The rows come from 7 hidden closed curves, with some noise, and rows from the same curve form a group. Each curve winds through 6 dimensions. The rows are also pushed far along 3 directions, which tell nothing about the answers.
In the rows, 128 means zero.
Known rows, each followed by its group:
[124 119 126  95 155 133 147 115  97 120 151  79 146 171]
j268
[128 126 142 137 164 177 117 158  96 152 160 138 176 152]
j26
[134 142 177 126 147 156 152 151  80 157 167 136 193 140]
j26
[142 127 136 126 153 114 150 151 146 114 174 155 178 146]
j268
[138 120 137 142 128 132 111 114 143 116 150 142 131  97]
j537
[142 119 124 109 156 128 136 157 134 128 167 129 144 149]
j922
[118 132 167 109 154 126 157 121 103 107 168 114 222 187]
j268
[134 110 130 146 114 135  82 107 142 135 116 130 119 121]
j159
[118 118 114  76 107 123 115 128 129 144 100  84  49 125]
j537
[100 109 105 100 170 148 116 130 101 144 112 106 110 164]
j159
[133 130 127 131  98 131 116 102 150 115 145 107 140 129]
j159
[141 126 125 164 173 112 143 135 134  73 158 157 197 151]
j26
[158 126 122 155 147  67 159 109 149  37 145 128 156 129]
j922
[132 138  88 144 129 111 126 122 161 130 143 149 127 113]
j724
[123 123 153 106 142 133 129 144 106 126 128 125 108 115]
j537
[120 143 147 126  82 141 114 131 128 130 102 121 100 103]
j537
[123 122 129 136 146 187  95 153  99 162 136 125 134 135]
j26
[123 160 105 173 102 182 112 151 123 178 113 155 118  90]
j159
[157 124 117 171 152 113 128 127 133 132 149 164 154 110]
j537
[ 99  95 142  74 142  99 123  87 125  86 110  77 125 182]
j922
[138 159 150 143  96 159 135 154  86 175 109 126 116  98]
j807
[139 116 125 173 119 112 124  56 164  74 146 130 172 117]
j724
[136 147 146 116 123 189 126 186  55 208 118 107  95 116]
j268
[157 129 122 173 137 131 112 145 150  99 157 157 156 113]
j26
[149 126 155 128 116 134 113 155 116 120 127 121 114 120]
j922
[135 116 143 101 114 114 111 144 127 105 108 101  78 126]
j724
[139 144 150 146 118 101 153 155 157 106 146 177 182 136]
j807
[ 95 120 160  43 172 137 164 147  90 138 167  92 169 198]
j537
[106 136 120 126 112 159 112 146 123 172 103 134 127 145]
j922
[144 160 184 146 121 141 186 164  95 173 161 170 210 131]
j724
[105 141 130 124 115 142 118 139 126 162 113 145 144 142]
j807
[136 149 116 142  96 100 157 112 156 127 125 139 137 117]
j724
[140 129 112 144 135  80 148 105 138  68 121 117 125 126]
j26
[113 135 119 115 116 136 110 155 137 182 110 158  93 108]
j807
[134 132 110 111 146 113 165 144 122 140 134 128 108 127]
j807
[100 102 106 109 123 123  95  70 134  80  89  68  92 155]
j537
[140 147 138 116 101 136 138 144 117 168 138 122 113 109]
j268
[155 132 151 127 167  93 176 119 101  71 175 107 190 153]
j922
[122 114 144 112 127 114 117 148 143 106 117 132 146 174]
j159
[139 134  96 133  84 116 112 101 162 150 115 124  62  71]
j807
[110  92 133  85 154 137  96 161 132 105 112 109 109 183]
j159
[139 125 113 131 128 123 119 149 119 116  97 116  75 117]
j922
[147 130 160 142 119 143 111 151 136 157 162 158 169 124]
j159
[122 124 124  77 126 123 134 144 118 154 122  98  87 140]
j537
[128  83 150  61 175  88 154  92 118  27 157  45 147 203]
j807
[120 138 148 116 129 141 139 170 122 132 136 136 171 172]
j26
[122 127  93 149 121  80 132  87 169  82 103 140 112 114]
j268
[124 129 154 115 135 144 124 150 105 142 127 134 105 103]
j537
[155 160 154 156 100 111 159 119 139 129 172 152 191 106]
j268
[111 115  97 113 151 108 137  97 142  69 123  96 125 158]
j159
[129 128 174 145 161 149 156 135 100 127 169 150 230 164]
j724
[127 109 116 120 137  98 113 123 161  71 126 121 124 150]
j724
[134 113 135 140 126 118 113 120 170  85 146 146 152 133]
j26
[131 114 116 151  98 154  73 120 161 123 115 132  96 102]
j26
[140 135 142 123 104 120 130 152 147 130 135 139 129 126]
j724
[125 128 126 132 126 143 128 101 111 124 132  98 141 139]
j807
[110  68  98  71 210  79 136  81 141  26 144  69 128 202]
j268
[134 115 125 103 113 143  92 146 102 125  90  76  46 122]
j26
[145 153 154 164  93 163 120 142 134 151 162 151 178 109]
j159
[114 118 109 115 130 142 100 146 135 129 107 119 104 149]
j724
[127 136 142 100 130 180 116 209 100 203 132 141 109 136]
j268
[135 125  56 171  84 122  87  44 181  94 103 100  44  50]
j159
[120 129 116 124 125 106 123 130 158 139 125 160 117 112]
j807
[138 154 116 170  84 134 119 124 116 145  84 128  93  87]
j922
[122 132 147  99 110 146 121 127 101 146 125  87 119 143]
j268
[140 153 164 131 108 187 118 220  80 212 111 158  95  97]
j807
[138 126 146  96 158 124 160 138  83 113 150  84 142 162]
j268
[137 124 134 159 110 116 107 135 167 104 124 165 157 135]
j159
[144 137 102 156  88  53 155  48 193  56 135 119 147 114]
j724
[139 124  96 113 139  61 164  77 152  60 141  90 125 141]
j26
[142 130 118 113 142  95 160 129 140 112 154 125 139 137]
j922
[132 119 138 119 132 136 127 103 115 131 146 103 135 127]
j724
[119 121 126 113 130 144 113 130  82 122  86  75  85 147]
j922
[136 139  96 132  90 166 106 146  99 171  75  84  36 102]
j268
[128 135 148 159 119 180 103 143  99 154 121 134 142 119]
j807
[109 115 133 114 134 104 128 115 152  68 116 128 120 134]
j537
[133 133 106 160 134 132 147 109 144 160 141 165 139  97]
j724
[122 126 128  75 148 122 153 163  98 149 123  99 103 163]
j922
[116 107 147  90 151 151 110 139 107 135 140 109 113 137]
j537
[127  95 102  94 178  36 169  79 185  25 160 122 148 163]
j537
[131 132 149 128 111 122 126 135 135  87 126 115 140 142]
j159
[133 136 111 131 102 107 144 125 150 109 112 120 110 125]
j807
[138 122  95 187  64 173  42 103 170 145  90 135  54  54]
j26
[142 141 156 157  99 137 122 124 131 117 142 135 179 130]
j922

New rows. What belongs after each?
[159 129 124 167 115  94 125  96 135 103 130 123 150 122]
j537
[112 109 153  96 120 140 120 139 101 118  82  92  92 159]
j724
[138 113 124 147 154 106 132 110 169  54 170 141 176 138]
j159
[150 135 127 134 104  95 140 132 157 117 134 142 109  98]
j724
[ 95  94 120  85 172 154 101 127 109 124 115  99  92 153]
j537
[ 93  93 136  70 142 129  91 121 134 109 110  96 100 171]
j268
[119 113 112  87 148  87 161 125 138 103 113 111 103 159]
j724
[146 137 105 133 136  84 168 116 147 106 149 134 133 118]
j268
[136 104 149 129 153 124 130 143 130 103 130 142 130 131]
j724
[153 163 111 184  55 127 103  96 163 140 131 139 122  62]
j724
[133 136 133 166  97 136  91 110 156 145 132 165 136  82]
j807
[141 121 120 140  86 148  94  96 129 118 104  85  69  93]
j807
[147 121 163 147 136 121 124 130 143 121 173 161 203 142]
j159
[135 132 120 136 122 106 139 111 161 134 156 150 173 140]
j159
[103 106 163  63 147 105 140 127 106  65 114  72 130 192]
j537
[117 119 123 146  82  92 117  47 174  79  96 117 108 101]
j26
[141 129 119 160 126 158 111 125 129 128 143 128 147 125]
j268
[129 116 138 117 127 142 112 118 125 111 145  95 152 160]
j922
[132 116 114 133 122 109 103 128 161  86 118 130 111 130]
j724
[100  94 110  57 165  90 135 117 106  93  82  65  68 187]
j159
[127 133 139 130 117  68 151  72 168  79 154 139 177 125]
j268
[145 141 112 129 128  99 162 127 139 129 146 136 126 112]
j268
[113 130 124 123  86 140  86 103 132 156  90 115  69  90]
j268
[119 118 145  93 113 145 101 153 108 188 106 112 105 156]
j159
[105  98 117 107 169 133 111 105 130  97 129 113 116 143]
j537
[135 119 150 112 131 163 120 143  95 137 135  95 116 135]
j807
[140 142 129 195  97 152  89 149 133 163  92 184 116  79]
j159
[102 107 180  73 188 176 143 171  56 151 143 101 176 211]
j724
[106 107 119  70 129 106 131  91 136 105 124  68 121 184]
j922
[107 120  99  99 122 117 129 103 131 151  92 107  60 113]
j26
[135 138 100 124 138 123 141 130 114 141 129 111 105 121]
j26
[115 134 110 122 130 116 149 107 131 147 121 134 120 118]
j26
[131 139 137 120 164 132 158 175 104 130 143 149 139 132]
j159
[134 131 133 159  94 115 118 109 137  97  91 127 111 110]
j724
[137 122 105 138 136 107 124 131 157 139 132 161 114 111]
j159
[137 127 147 139 119 132 121 115 132 101 152 114 178 150]
j922
[127 120 129 112 143 125 137 133 146 132 160 140 148 138]
j26
[175 161 126 202  77 101 130 121 155 138 128 177 131  57]
j537
[163 147 109 209  76 147  89 129 152 141 103 166  80  36]
j268
[113 123 138 110  98 124 101 115 140 118 103 108 114 140]
j807
[105 111  94 100 100 140  95  84 144 140  96  78  65 129]
j26
[121 119 154 105 127 127 120 158 142 143 132 153 137 145]
j922
[121 157 131 154 150 147 157 141 112 160 169 165 225 154]
j724
[143 145 108 159 135  97 137 131 158 104 150 165 157 113]
j724
[116 128 104 107 126 173  97 176  92 183  73 111  14  95]
j159
[138 111 109 146 139 111 116  96 174  58 152 129 138 121]
j159
[135 108  91 113 122 100 104  82 175  93 147  97  96 119]
j724
[131 132  80 139 130 105 122 110 167 119 137 138 117 114]
j724
[102 146 129  96 127 180 132 177  82 238 101 139  87 120]
j26
[143 124 110 121 134  97 130 105 167 101 176 125 149 127]
j724
[149 137 158 138 151 105 166 138 119 113 182 140 248 196]
j537
[117 147 128 104 136 123 157 153 101 148 126 120 142 157]
j724
[116 122 126 103 152 102 149 134 110 118 108 116 124 162]
j159
[134 126 149 124 117 111 131 131 138  72 129 113 140 145]
j159
[114 125 136 120 129 118 146  88 141 122 150 127 167 143]
j26
[131 150 133 131 116 116 155 150 131 143 135 144 174 158]
j537
[146 128 121 135 113  62 142  62 175  41 164 100 168 135]
j724
[132 109 109 105 101 135  76 123 116 109  73  59  14 111]
j26
[131 116 133 141 125 108 122 123 173  88 138 156 148 129]
j26
[127 116 155  95 142 136 133 121 110 127 157 100 146 149]
j26
[114 139 118 149 119 134 125 112 111 149  95 133 121 118]
j922
[133 144 155 136 105 185 110 146  89 197 132 129 122  97]
j26
[138 151 106 179 105 133 126 118 134 121 106 145  99  67]
j159
[113 141 125 107 137 211 106 186  66 211 124 100 123 162]
j26
[131 131 105 140 128 151 111 121 121 126 136 100 137 145]
j26
[ 99 123 108 112 138 105 139  98 142  92 108 117 116 139]
j537
[114 133  94 137 126 142 121 117 134 117 111 117 109 125]
j159
[134 118 103 134 125  87 129  93 176 115 141 143 142 132]
j159
[155 155 121 173  87 119 132  92 133 115 138 116 143  89]
j26
[138 138 120 118 128 118 146 141 125 166 142 135 125 121]
j537
[151 144 133 218  96 138 123  80 166 119 158 177 199  82]
j724
[126 125 121 130 172 141 153 144 118 165 162 162 163 134]
j724
[119 121 132 129 135 123 144 139 125 117  99 139 128 148]
j724
[131 120 146 140 106 115 132 109 135  91 101 121 126 131]
j724
[116 131 135 133 119 110 133 124 158  85 123 147 138 123]
j537
[136 116 157 117 147 147 125 142 104 138 148 123 136 128]
j724
[142 139 123 137 116 149 129 124  98 148 127  98 108 111]
j268
[150 129 113 212 102  85 108  80 183  75 107 177 138  79]
j159
[127 104 135  96 116 110 100 128 143 137 111 115 104 156]
j159
[138 143 106 160  95 133 115 131 162 109 122 141 104  89]
j159
[112 119 105 142  58 114  89  48 168 109  63  98  48  80]
j26
[112 106 103 108 108 125  83  86 141  87  93  64  78 148]
j724
[134 143 194  96 144 138 179 183  76 153 155 135 188 168]
j724
[132 125 137 116 137 154  95 155 119 144 155 122 132 133]
j724
[149 143 128 152 124 141 128 169 104 139 115 135 106 105]
j922
[121 154 166 127 139 155 166 155 112 175 184 164 235 160]
j26
[132 145 130 132 158 143 155 136 104 173 179 148 181 126]
j724
[101 109 109  62 180 128 140 116  92 136 139  70 122 184]
j724
[135 147 161 157 128 163 128 141 114 162 167 165 182 101]
j537
[119 132 111 101 110 117 143 130 131 143 102 110  91 137]
j724
[147 131 169 148 128 145 117 155 130 156 169 171 195 134]
j159
[126  96 130  75 198 132 130 165  84 147 141 103 125 187]
j537
[124 144  90 159 120 135 124  88 135 146 133 129 141 109]
j724
[105  92 125 110 154  96 129  81 169  49 142 114 173 184]
j26
[126 133 137 115 168 127 164 140  81 130 138 114 152 153]
j268
[121 101 111 119 160 144 101 108 120 102 133  94 119 150]
j26
[128 131 105 127 118 104 138  94 124 125 115  96 134 153]
j537
[132 129 138 128 142 102 150 125 160  97 160 165 144  97]
j537
[153 143 149 138 135 121 161 140  99 124 153 124 154 120]
j268
[150 136 126 153 142 148 122 153 125 114 168 131 180 148]
j26
[145 137 142 120 130 135 145 151  90 144 130 111 111 118]
j268
[127 129 157 105 141 154 131 174  85 176 122 136 101 113]
j26
[104 116 147 102 140 140 120 119 111 105 124  96 156 180]
j537
[111  91 168  51 171 141 122 158  97  88 146  69 139 209]
j159
[ 96 115  80 116  82 126  70  81 156 135  53  90  28 110]
j807
[133 133 146 128  92 123 122 119 141 135 118 133 105  95]
j26
[116 126 160 142 138 153 124 156 118 152 124 176 152 122]
j26
[139 112 156 117 131 132 108 139 134 135 152 134 154 144]
j159
[129 110 120 113 183 129 136 155 107 108 138 120 133 163]
j922
[126 149 142 151  76 123 133  99 145 135 117 138 141 103]
j26
[134 150 123 151 104 158 121 164 137 143 129 150 122 101]
j159
[140 118 120 114 142 106 148  90 114  84 143  74 130 146]
j268
[119  94 147 100 168 109 116 139 119  80 114 113 133 180]
j159
[120 115 163 121 167 149 144 134  90 122 146 124 185 170]
j724
[118 117 111 132 133 127 111 109 131  82 109  96 133 163]
j26
